All groups share one centre, and each spreads out both ways along 9 directions, with some noise.
Some rows, each with its group after it:
26 -16 19 21 -29 0 44 -22 -9 24 22 -35 -8 -37 -14 -> (3)
19 -16 -49 8 -73 -74 -3 -49 7 12 -31 8 -43 -16 14 -> (3)
12 -9 -12 -12 -3 15 -6 -3 11 -10 -29 42 10 22 29 -> (2)
-42 59 -66 6 -48 -24 29 -44 40 -18 12 35 7 33 25 -> (1)
-6 -22 12 6 16 -29 1 16 -1 16 27 -20 -15 -68 -31 -> (0)
-22 -28 25 6 -16 -42 -76 58 42 13 59 -3 -51 20 -42 -> (2)
20 -23 -76 37 -26 -2 -10 69 48 -24 35 59 -34 -25 38 -> (0)
-33 19 -15 -10 -2 -39 -15 -19 3 7 7 -20 28 18 -34 -> (0)
24 11 -11 27 -60 28 37 -41 30 17 22 -27 -45 -22 0 -> (2)
15 -12 -54 4 -20 7 -17 17 22 -13 37 27 -25 -22 -12 -> (3)
48 -55 12 41 -33 40 44 40 16 7 38 0 -34 -66 18 -> (0)
-11 -24 18 -11 -10 -21 14 -11 -11 8 22 -3 42 -3 -32 -> (1)
-8 -28 7 1 -45 -87 0 -42 -4 35 -35 -9 35 22 -7 -> (0)
56 17 1 31 -74 -27 36 -36 25 33 38 24 -27 38 38 -> (3)
-16 -36 -17 35 -25 -28 14 39 45 13 -1 13 27 -14 13 -> (1)
-27 35 -8 16 3 -40 -2 3 27 3 11 20 -5 15 22 -> (2)
-14 -1 -55 31 -42 -11 -7 27 39 -1 43 -34 -17 2 -27 -> (1)
-6 -25 22 30 -18 17 38 28 15 -2 0 -22 -14 -29 18 -> (3)
18 36 -60 28 -44 11 12 -33 37 5 40 -13 -67 -40 -15 -> (2)
11 8 -25 -16 9 49 -5 -3 -5 -19 33 7 -7 -10 -24 -> (0)
-3 -5 -23 3 0 46 -1 19 5 -20 7 -15 -3 -17 -13 -> (0)
1 3 12 7 -43 -41 -17 -5 -6 13 9 -30 -19 56 -8 -> (1)
17 -21 17 -7 14 -41 10 -12 -1 30 11 47 44 -9 3 -> (3)
46 -33 -20 20 -41 17 56 -9 -19 -2 9 -11 5 -36 9 -> (2)
-20 -46 61 2 -29 -14 20 -6 -6 29 26 -64 36 8 -56 -> (2)
14 16 -43 -15 -35 66 3 -70 26 -3 -32 -15 -10 -5 -19 -> (2)
9 0 -35 7 32 -43 -22 13 5 -7 -63 53 -48 -42 61 -> (0)
23 -28 10 -22 -16 24 -3 6 -26 -10 9 10 20 25 -10 -> (0)
-10 -31 1 -18 -12 74 -40 17 26 -19 -34 -4 -1 26 -17 -> (2)
29 17 -31 0 -28 57 35 -43 -16 -17 19 -35 -46 -58 -25 -> (1)
-14 48 -31 -11 -1 48 2 -18 -2 -32 18 2 -20 14 -2 -> (1)
26 -36 -18 13 -71 -19 0 2 -3 -4 -12 3 -21 33 18 -> (3)
-2 -16 42 1 -8 -22 17 23 -39 2 73 -42 1 -9 -43 -> (2)
15 6 23 10 -12 3 3 6 -2 8 40 -14 -27 3 -6 -> (1)
-35 22 -17 44 -17 22 3 41 48 -1 48 -74 -31 -15 -29 -> (1)
7 -92 46 23 -16 -53 17 35 4 40 37 -16 36 -56 -35 -> (0)
73 -55 -77 -2 -28 61 -29 45 16 1 65 22 67 43 -42 -> (3)
5 -39 -21 -12 4 -38 -10 -7 -13 -1 -31 30 13 -43 1 -> (3)
-35 3 27 25 2 4 14 48 39 1 3 -5 14 21 27 -> (1)
-5 -19 -10 7 3 3 -7 51 5 -18 21 3 7 -5 -4 -> (2)
18 -9 -1 6 -15 26 16 5 -2 0 42 -18 -4 -18 -25 -> (3)
30 -6 36 2 -14 34 43 -16 -26 11 -33 -34 38 33 19 -> (3)
-24 -6 -2 18 10 -6 1 41 31 -9 -47 32 17 29 61 -> (0)
24 -6 57 25 15 16 10 40 14 16 12 7 -31 -2 37 -> (1)

New rows, each followed by its group:
-1 -51 5 45 13 -6 -33 77 42 26 -35 -62 -26 -34 2 -> (1)
-81 43 33 -5 33 11 -5 28 3 -42 -6 -1 -45 -5 18 -> (3)
11 -32 -68 6 -32 -48 -28 13 40 15 30 44 12 -10 -14 -> (3)
32 -69 -6 10 -70 -5 -61 23 37 11 8 4 -68 2 -15 -> (2)
1 -1 2 -23 10 -46 -18 -14 -28 -1 -5 25 0 8 -2 -> (0)
29 -18 -12 5 -34 -16 22 -37 -12 16 6 -25 -10 -27 -19 -> (3)
-52 49 -7 42 -13 -41 18 2 57 1 -18 27 -58 -8 64 -> (3)
-2 22 -26 12 -6 -58 -28 9 44 13 10 47 -14 33 27 -> (1)
-1 -16 3 10 4 18 -8 39 13 -13 -21 -3 -3 11 21 -> (1)
17 4 -1 28 -11 -4 -12 59 27 -7 70 40 -64 -4 30 -> (2)
7 25 5 12 -8 -65 -25 15 33 26 59 53 -17 46 21 -> (1)
-35 -1 4 30 -9 -77 12 32 -14 7 31 -56 8 -11 -18 -> (2)
10 -26 8 9 -4 -5 -7 64 -47 -36 9 -12 -23 11 18 -> (2)
-54 38 21 30 16 38 31 40 35 -23 -6 -20 -29 -15 38 -> (3)
2 -44 23 32 -54 -42 19 27 23 8 -33 21 -5 29 59 -> (3)
53 -70 9 -6 -55 35 4 19 -41 -7 38 -36 7 5 -41 -> (3)
39 -36 -3 -15 -40 79 0 -30 13 -7 -58 17 0 21 17 -> (2)
-14 -19 -10 -4 22 15 -22 51 -16 -29 -9 -10 -16 -17 3 -> (0)
-2 7 -48 36 -29 -31 9 7 34 4 2 -7 -46 -38 18 -> (0)
-5 21 -13 -18 8 89 5 -23 16 -18 -17 14 17 12 -1 -> (2)
-17 -34 -30 5 -34 -24 2 -16 -4 3 16 -60 -15 -60 -61 -> (3)
-8 0 22 17 -17 -14 17 4 32 25 34 11 6 3 3 -> (2)
9 -24 -9 -1 27 55 -7 57 -9 -27 63 -12 -24 -60 -36 -> (0)
17 -24 5 0 -15 11 3 18 -33 -11 59 -37 -30 -37 -41 -> (0)
-9 30 3 -6 34 21 8 3 7 -11 0 28 5 -6 21 -> (3)
-8 2 19 23 -45 -15 55 -26 10 16 30 -22 -1 -17 -2 -> (1)
-4 22 5 -6 -12 28 45 -38 -7 -9 32 -1 -2 -24 -14 -> (1)
-20 15 15 14 4 16 27 22 18 -3 20 0 16 5 14 -> (2)
5 -6 -26 25 -29 1 54 -5 -9 -12 -46 -22 25 -9 40 -> (2)
-13 -35 4 -7 17 14 -21 65 9 -27 20 56 11 2 13 -> (3)
-23 9 -39 19 -8 0 14 -20 30 -1 -48 -19 -11 -37 12 -> (1)
-8 -14 35 -1 -14 -35 -8 -3 12 22 20 12 7 23 -7 -> (2)
8 -22 14 4 -24 32 7 32 -29 -34 14 -25 -13 25 6 -> (0)
24 -38 3 7 -4 39 19 22 8 4 37 -12 -7 -58 -19 -> (0)
43 -26 36 -13 32 64 -2 32 -31 -14 33 9 -13 -22 -13 -> (1)
10 -38 -38 14 -44 -59 -7 -19 -3 7 -54 -11 -10 -15 10 -> (0)
-29 1 -30 20 -11 -7 -11 55 14 -29 -8 -15 -19 17 21 -> (0)
6 25 -28 8 -26 -51 -22 0 -15 -11 21 -9 -75 4 6 -> (2)
-25 17 -6 17 -39 20 -6 65 -25 -55 59 -35 -35 62 2 -> (0)
-5 -10 3 18 -34 -51 -33 14 36 22 35 2 -45 10 -9 -> (2)
-41 8 -15 -7 1 -23 -16 -3 4 -15 -15 -14 -9 -14 -17 -> (3)
-78 45 -15 36 -20 17 51 4 55 -7 28 -39 19 -9 -10 -> (1)
-61 40 15 16 -39 36 81 -26 19 -30 -4 -18 28 25 30 -> (1)
-2 22 27 11 27 52 23 15 -3 -4 81 -30 -47 -72 -39 -> (0)
17 -19 49 14 -3 -13 26 16 -18 12 58 -15 -34 -39 -11 -> (0)
-10 19 -1 -12 36 57 -3 3 13 -9 48 4 13 -23 -38 -> (0)
-26 20 38 0 5 -30 43 -28 -19 11 -6 -17 58 26 2 -> (2)
17 -29 15 55 -24 48 59 13 80 36 -3 3 11 -49 32 -> (0)
7 -31 0 17 -21 -16 -27 77 25 1 66 24 -2 47 6 -> (1)
-9 5 16 4 -11 -42 27 -12 -11 11 5 1 24 14 6 -> (2)
47 -9 19 13 -22 40 31 14 -3 0 17 21 5 37 38 -> (3)
4 21 -76 17 9 43 35 5 13 -30 -5 23 20 -36 29 -> (2)
-25 15 -22 11 4 28 19 11 29 -11 10 9 1 -20 6 -> (1)
-31 -2 -18 26 -14 -40 12 3 45 23 -4 4 34 -7 5 -> (2)
5 -3 -9 3 -27 -3 -23 1 17 -1 3 -4 -42 10 -3 -> (2)
25 6 29 -9 11 13 -35 22 -26 -9 -18 6 -35 54 30 -> (1)
-74 -2 5 22 -10 -10 36 19 36 -5 -30 -18 62 12 13 -> (1)
50 -12 -19 -43 -2 10 -24 -24 -86 -32 37 -17 -51 -43 -54 -> (0)
-26 3 14 -25 37 55 -9 14 3 -8 27 -10 51 2 -47 -> (0)
-27 -34 26 -8 -2 -45 -44 39 3 13 41 -9 1 12 -45 -> (2)
0 -10 24 14 -1 19 14 36 -3 -11 17 -8 -18 -6 13 -> (0)
9 19 -7 1 -32 16 6 -20 -9 -18 1 -12 -38 18 10 -> (3)
